The same things were measured in two ways. Each way mixes the same 11 hidden numbers, adds some noise and spreads widely along 6 directions of its own, which tell nothing about the thing.
Some things both ways: the first way, then the second way.
[  0   4   5   9  -7   2   9  -7   3  -2 -11   8   0  -7   2   5   7   0
   6   3 -10   2  -9  -5  -6  -5]
[ -5   2  12   0 -11  -6  26   6  15 -11  14  24  -6  -9   0 -23  -4 -17
  21]

[ -2   0  13   3  -5   0  -8   7   7   4   2   6  11  -3  -4 -12  -5   1
   0  -6  -6   4  -3   0  -7  -3]
[ -7   2   8  10 -14 -12  -2 -20  -1   8   1  -9   1  11  -3 -11  -3  23
  -4]

[-1 -4 -7 -8  4  7 -5 -6 -2 -5 -2 -2 -1  4  5  7 -2  5 -5  3  0 -6 11  6
  1  7]
[  1  -7  -4 -14 -12 -12 -15 -12   4  -2   7  -7  -8   5   3   1  -7  11
   1]

[ 10  -7   2   3 -20  -1  -3   1  -3   6   2  -9   5   4   5  -4  -5  -4
  -8   3  -3   8   5  -8  -8 -11]
[ -2   1   4 -15 -10  -3  -4  -9   8  -4   3   7  -3   2  -1  -7  -2   2
  14]

[  4 -12  -7  -5  -1  -5 -13  -2 -10   5  13 -12  10   5  -6 -11  -7   4
   8  -1   8  -3  11   4  -8   2]
[ -3  -5   2  -8   7  -6   1  -5 -13 -18   5  -2   9  -3  11   6  -1 -17
  -1]

[ -2  -1   0  -4   6   5  -6   1  -2   4   7   4   4  -3  -1  -8  -8   1
   3 -10   7  -6   5   5   5   4]
[ -1   2   8   9   3  14   4   1  -2 -11   0 -11   1  -7  -1  27  14 -11
 -18]

[ -1  -1  -3  -1   0   0 -13   4  10   4   0  -5   0   1   6  -7  -1   8
 -14  -8   7  13   1   4  -5  -4]
[  5  -3  -5 -11  -6  -2 -16 -25   3   0  -1 -10  -5   5   0   6   6  16
  -9]

[-3  3  6 -1  9  1 12  1 -1 -1  3  5 -9 -2  0  4 -5 -5  6 -7  1 -5 -4  2
  7 -2]
[ -3   0  19  -1  -2   8  23 -11  -3 -22 -10   7  22  -7   2  -4  42  -8
  -8]

[-14 -13   5 -12  -7   8  -7   8   0   8   7   5   8   3   3  -8  -5  -8
  11 -10  -5  -9  13   2  -1  -7]
[-11   5   9   4 -17 -13   0 -14  -3 -13   7   5   3  13   5   4 -11  -6
 -10]

[ -8 -13   8  -8   1  -3  -9   3  -7  14  16   1   8   3  -8 -13   1  -1
   2 -12   7   1   4  -1 -14  -4]
[-10  -7   0  18   0   5  13  -5   4   1   5 -13  -6 -12  -1 -13   8   2
   2]

[  5   1  -1  -3  -1   6 -10  -4   2  -4  -2  -3   9   2  -2  -6   0  19
   7   2   3  -2   2   0   1  14]
[ 10  -6   5  -4  -7   0  11  -2   8 -14   4   9  -5  -2  -2   3  19 -11
  -1]

[  8   6  -5   4   1  -9   7   7  -8   0  -1  -5  -4   1  -4   0  11  -4
 -14  11   4   7  -7 -16  -2   0]
[  4 -12 -13   5   3   8 -13   2   8   8   1   3 -15  -8  -9   4  -6  -3
  11]

[ 12  10  -9   5   7  -2   5   0  -6  -7  -8  -7 -16  -6   2   4   0  -3
  -2   0   4   0  -8  -2  18   2]
[-22   9   1  13   1   1  -5  -7 -16   0  -8   1  11  -5  -6  -9   0   3
  16]

[ -1  -6  -6  -4   2  10   4 -12  -2  -1   0  -1  -6  -1   8   8   0   4
  -2  -3   3  -4   8   2   3   6]
[ -3  -2   8  -2 -15   3  16  -6  16  -5   4   1  -4 -10  -3 -25  16   9
  12]

[  1   9 -14   1  20   1  -8  -3   2 -10  -7  -2 -11   3   0   2  -9   2
  -5  -1  12  -2   6  13  21  11]
[-11   1  14 -13 -12 -13   0 -21  -9  -7  -6  -1  12   1   3 -10  15  10
   5]

[ 11  -6  11   7 -12   0   5 -10  -7  -7   2  -8  -4   8  -4  -4   5   6
   8   2   0   3  -4 -10  -2  -1]
[ -9  -6   5  -2   0  -5  -4 -16  -9  -5  -4   6  11   7   0 -13   4 -11
  19]

[ 10   4  -1  -2  -5   5 -14  -9   8 -12  -1  -4   9   2  -4  -3  -2  20
 -12   4  -2   5   3   6  -8   8]
[-11  -2   6   6  -7  -4   0  -4  -6   1   1 -18   0   1   1  -8   7   9
   1]

[ -7  -5   3  -2   5  -4   2   6   2  13   6  -2  -6  -4  -3  -4  -3 -11
 -11  -7   6   9   0  -5  -1   4]
[  4  -1  10   0  -4  -2   6  -8   6   0  -1   5  -1  -6   0 -11  15  -4
  11]

[  5   0 -17  11   2  -4 -19  -3   6   1  -5  -7  10   9   8 -11  -5  14
  -9   8  18  12  10   5   3   5]
[  4  -4  11 -26 -13  -7   0  -5   8 -12  10  16  -1 -10   1   9  -9 -16
  -2]

[ 1  6 -3  5  8  2  0  1 -2 -5  0  7  2 -3  1 -2 -1  2 -3  3  3 -6 -1  2
 12  5]
[-6  3  7  5  3 11 -8 -2  7  4 -1  0 -4 -3 -6 19  3 -1 -6]

[-1 -5 -2 -4 -4 12 -5 -6  0  2  3 -1  3  3  6 -3 -2  7 -8 -2  8  1 11 -3
 -1  8]
[  1  -1  11  -5 -19 -11   8 -17   8   5   1   7  -2   3  -5 -26   9  16
   9]

[  0   8  11  -5   5   1   3  -4  -2  -5   6  15   2   5 -13  -1  -1  -3
  -2  -8   0  -4  -2   5  -4  -6]
[-12   0   7   4 -14  -1   5   5   1   1   3  -8  -1  -5   3  -1  -9  -3
  -2]

[ 3 -1  2  4 -8 -6 -4  0 -3 11 -2  3 16  4 -3 -8 -1  1  6  8  3  4 -1 -6
 -5 -1]
[  5  -5   7 -10  -6 -14   7 -10  -7  -8   4   8   5 -10   7  -5   2  -6
  -6]

[  9  12  -6  16  -4  -8   4  -1  -2  -6 -11   6   3  -1   1  -1   5   0
   2  13   1   4  -9  -4  13  -4]
[ -2   0   0  -2  -5  14  -2 -11  17   7  -1  -4  -9 -14  -5   0  11  12
  -2]

[ -8   2  -5  -7   9  11  11  -7  -4  -1  -2  16   0   2   3   7  -7  -7
  19  -2   1 -19  13   5  10   3]
[-5  5  7 -4 10  0 12 -9  7  3 -1 15 -1  3 18  3 15 -7 -3]

[ 1 -5 12  3 -5  0  1 -4 -4 -2  0  6  9  0 -1 -2  1  7 13  0 -9 -5 -6  1
 -5 -4]
[ -6   1   4  -6   1 -12  -3 -19  -1   2   2   6   3   7   5 -16  -1  13
   7]

[  4   8 -16   5  -4  -2  10  -7   2  -2  -5   1  -6   3  -2   7   4  -9
 -12  11   8   8   4  -9   6   2]
[  2  -2  -1  -8  15  10  -1 -11   1   8  -8  -2  -4  -9  12   5  23 -10
   1]

[  7  -1 -11   7   2  -7  -7   5   4  -9  -4 -17  -1   6   9  -3   6  18
  -3  10   5   7  -3  -3   2   4]
[-19  -8  -8  13   2  14 -13 -13  -5  -8  -8  -8  10  -1  -2  -4   8   5
  -8]

[  6  13   1   7   3 -12   5   7   3  -5  -5  -2 -11  -3 -10   0   0  -7
  -6   2  -1   9 -12  -2  14  -2]
[ -5   5   6  -5  11  13  -5 -21   1   6 -16  -3   4   0   0  -1  40   8
  10]

[  9   4 -12   6  -1  -3   8   5   1  -4   4 -11  -3  -7  -2  -1  -3  -3
  -8   7   1   3   2  -9  -1   6]
[  3  -2   4   1   1  -3   2 -14  -7  -8  -5   2  14   7   3  -5  11   3
  -3]

Other things, the second way, with their names:
K117: [ -9  -5   4   0  -7  -3   6 -12  -8 -22   2   0  17  -1   3   2  -3  -3
 -11]
K581: [ -2   8  11 -10 -11 -10  -9  -2   0   3   0   5   1  -7   9  -3  -9  -7
   3]
K499: [ 10  -8   8  -4 -17  -2  -3 -11   7  -6   5 -15  -5  -6  -6  10   7  12
 -19]
K856: [-13   0   4   4  -8   3  13  -3   6 -15   2  14   2   4  -2 -13  13 -12
  16]
K497: [-3 -1  6  4 -7 -4  1  5 -1 -8 -1  8  7  3  5 -5  1 -5  4]
K218: [ -8   0   6   9   9  -9   7 -21 -15   3  -7  14  11   3   3 -17  14   0
   8]
K330: [ -7  -5  -8 -12  15   0 -18 -14  -4   1   4 -14  -8  -9   5  10   0   3
   5]
K251: [  7  -9 -10   2   1  10 -10  -9  14  12  -2 -12 -12   2   1   9   3  10
  -6]
K52: [ -6   0   9  -6 -19   4  -1   6   8  -7   8  -2  -4  -9  -8   5 -12  -5
  -3]
K614: [ -9   5  13 -12  12 -12   6 -14 -11  -5   1  18  11   6   9  -1   3 -14
  12]
K247: [ -9 -11  -3  12  -7  10   2  -8  -2  -7  -4 -23  -1  -7  -3   8  21  10
 -16]
K272: [ -4   2  12   8  -3  -7  12  -8 -18 -15  -1  -7  13  -8   3 -10  13  -8
   3]
K621: [  8  -3  -4  -2  -7  -4   4 -10   5  -1   5  11  -5  -5  -5 -10  -2   5
   5]
K571: [ -7   9   3   0   2  -4  -1 -16  -4   0  -6   6   5  12   1 -13  19  19
   9]
K77: [-12   7  -1  17  -7  -4 -10 -10 -14  14  -8 -19  -2  -6   0 -16   7  16
   2]
K914: [-16   2   9   5  -8  -3  -1  -4  -7  -7  -2   3  13  -8   3 -14  -2  -4
   6]
K255: [-12   3   5  12   9   8   8  -9   3   4  -4   3  -1   1   1  -1  20   2
   4]
K765: [  3  -4  -1 -14  -2  -2   4   1   7  -8   7  -3  -7 -18   8   4   5   0
  -2]
K799: [ -1   3   7 -16 -15 -15   5  -9  14   0  10  20  -5   7   5 -22 -13   4
  15]
K847: [ 16  -1   5 -12 -19  -6  -5  -8   3 -11   3   9   1   5  -8  11  -1   1
 -11]
K679: [ -8   2   3   2 -20 -15  -2 -12   1  -7   4   7   2   1   4 -21  -8   3
   6]
K862: [  4   0   7 -21   1   3  -8  -9  11  -6  -2   1  -5   2   9  13  20 -14
   7]
K144: [-11   3   0   0 -15 -12  -8  -7  -8  -9   7   9   8   2   1  -9 -26   3
  -1]
K768: [-14   2   5   0  -5   5 -12 -13  -3  -6  -8   3  12  -4  -1   0   5   3
  -6]
K866: [  8  -6  10 -23 -13 -16   4 -19   7  -6   8   1  -6  10   2   5   8   4
   1]
K596: [ -6  -5   6  -1 -15  -1   5 -12  -3 -18   3 -11   8 -16  -6  -9  10  11
  -5]
K948: [  7  -1   6 -19 -11 -10  -6 -22  -3 -11   1   6   4  -6  -9 -14  11   7
  11]
K762: [ 12   0   7 -27 -14 -20  -2 -13   3 -12   7  22   1   8   1  -4  -6  -4
  10]
K858: [ 12  -5   2 -10  -9  -7   2  -5  14  -4  12  12 -10   4   0   0  -8  -2
  -1]
K857: [ 13  -6   3 -15 -25 -17 -10 -12   0  -8   6   0  -5  -1   3  -2  -5  -2
  -8]
K909: [  0   5  -1  -1   0 -17   0 -16  -3   2   0  10   4  16  10 -16  -4  15
   5]
K324: [  1   2   1  -4  19  10  -6 -14  17  18  -3   6 -11   6   6   1  16   6
   8]
K226: [ 11  -3  13  -7  13   1   7 -23  -1   1  -7   0   4   7  -3   1  38   6
   6]
K725: [ -8  -9   6  11  -3  -7   5 -16 -16 -13  -2 -12   9  -3   0  -5  18   5
 -10]
K592: [  9  -1   4  -2 -18  -7   6 -11  18   3   9  13  -8   3  -2 -15  -7   8
  -1]
K838: [ -1  -1  13   2 -20  -2  15  -4  11  -9   6   8  -2  -7  -2 -15   8  -7
   3]
K47: [  0   1  -8 -12   2   1 -23 -16   4   7  -3  -7 -13   8  12  17   8   1
  -7]
K711: [-11  -3   1   6   4   3   2 -17  -6  -1  -6 -10   4  -2   5  -2  19   4
  -2]
K934: [ -4   0   8  15  -1  -2   5 -12 -12   2  -5   5  13  -9  -2 -11  -1  -4
  -7]
K496: [  1   1   8 -10 -20  -4   4   6   9  -9   6  13  -2  -4  -3  -5  -6 -12
  10]

Some of these things the first way, each followed by its name:
[  5   0  13  -6 -12   9  -2   0   6   1  -2  -2  -1  -6   9   2  -2  10
  -5 -11 -11   5  -6   0 -11  -9] -> K571
[ -2  11  -4   2   8 -19  -1  13   6  11  -5   4   0  -5  -6   0  -4 -15
 -15   2  -1  15  -9   4  -9 -12] -> K765
[ 0  6  4  4  5  2  8 -6 -4 -5 -7  8 -1  0 -2  1  9  8 17  2  0 -6 -9 -5
  9  7] -> K218
[  0  -7  -1  -1  -7   4   2  -3  -9   0   6   4  13  -1  -1  -2   3   1
  10   8  -5 -11   6  -5  -5   2] -> K858
[ -1  -4   5 -11   8   1   4   9  -4   6  12  -3  -3   0  -4  -2 -10  -7
  -4  -5   2  -6   5  -2  -7   5] -> K497
[-12   3   0 -12  16   5   3   0   3   4   2   7 -15  -5   2   6   1  -7
 -11 -16   4   0   0   6   0  -1] -> K762
[  8   3  -8   4  -5  -2   2   2  -5   3  -1  -3   4  -2   1  -4   6   3
  -2   7   5   4  -1 -11  -2   2] -> K621
[ -9   9  -3   3  15  -9   1   8  10  -2 -13   3 -10  -4  -6   1   3  -4
   6  -2  -2   6 -11   3  10   4] -> K679
[ -6  -4  -9  -6  10   0  -3  -3  -1   5   3  -6 -15  -6   4   5   8   2
 -16  -7   9   8  -2   3   9   4] -> K948
[  6  -2   9   4 -21   3  -9   0   6   1  -5   2  15   7   1  -7  -5  -1
  -6   5  -9   8   6  -5 -14 -10] -> K866
[ -8  -1  -1  -1  14  -4   2   5   6   6   2  -3 -13  -4   4   3  -1  -3
 -14  -8   5   9  -3   5  -1  -1] -> K914
[  3   7   1  12  -1  -7 -11   5   9   1  -7   3  14  -3  -2 -10  -2   8
  -5   9  -1  10  -6   0   1   5] -> K499
[ -2  -6   2  -6   4   8  -9 -10   4   8   2  -5  -4  -4   2  -5  -4  11
  -2 -16   9   7   2   5  -3   9] -> K272
[ -5 -10   7  -8   3   1 -13  -4  -4  16   8   2   8   6  -4 -12 -14   1
   6  -9  15   1   8   7   4   7] -> K581
[  0  11   2  11  -3 -14  12  12   0  -1  -2  10   7  -4 -15  -7   6 -15
   8  11  -7   1 -10 -13   2  -5] -> K592
[ -3   8  -8   1   5  -2   4   7   8  -2  -3   1  -9  -6   5   5   7  -3
 -17  -3  -2   8  -5   1  -4 -10] -> K144
[  2  -4  -6 -12 -11  16  -2 -11  -1   5  -1  -2  -3  -2   9   7   3   6
 -14   0   5   4  11  -7   4  10] -> K77
[  0  -8   8  -8 -11  15   9  -5  -5   5   2   4   5  -4   9   4  -5  -1
  10  -6 -10 -11   7  -5 -13  -3] -> K909
[ -3  -3   7  -6   0  13  13 -14 -11  -5  -2  11  -8   5   5  11   1  -5
  16  -5  -3 -15   5   1   7  -4] -> K711
[  8   7  -8   7   3  -5   8   0  -7  -8   1   1   2   4 -10  -2  -1  -7
   3  13   4  -5   3  -7   7   6] -> K251
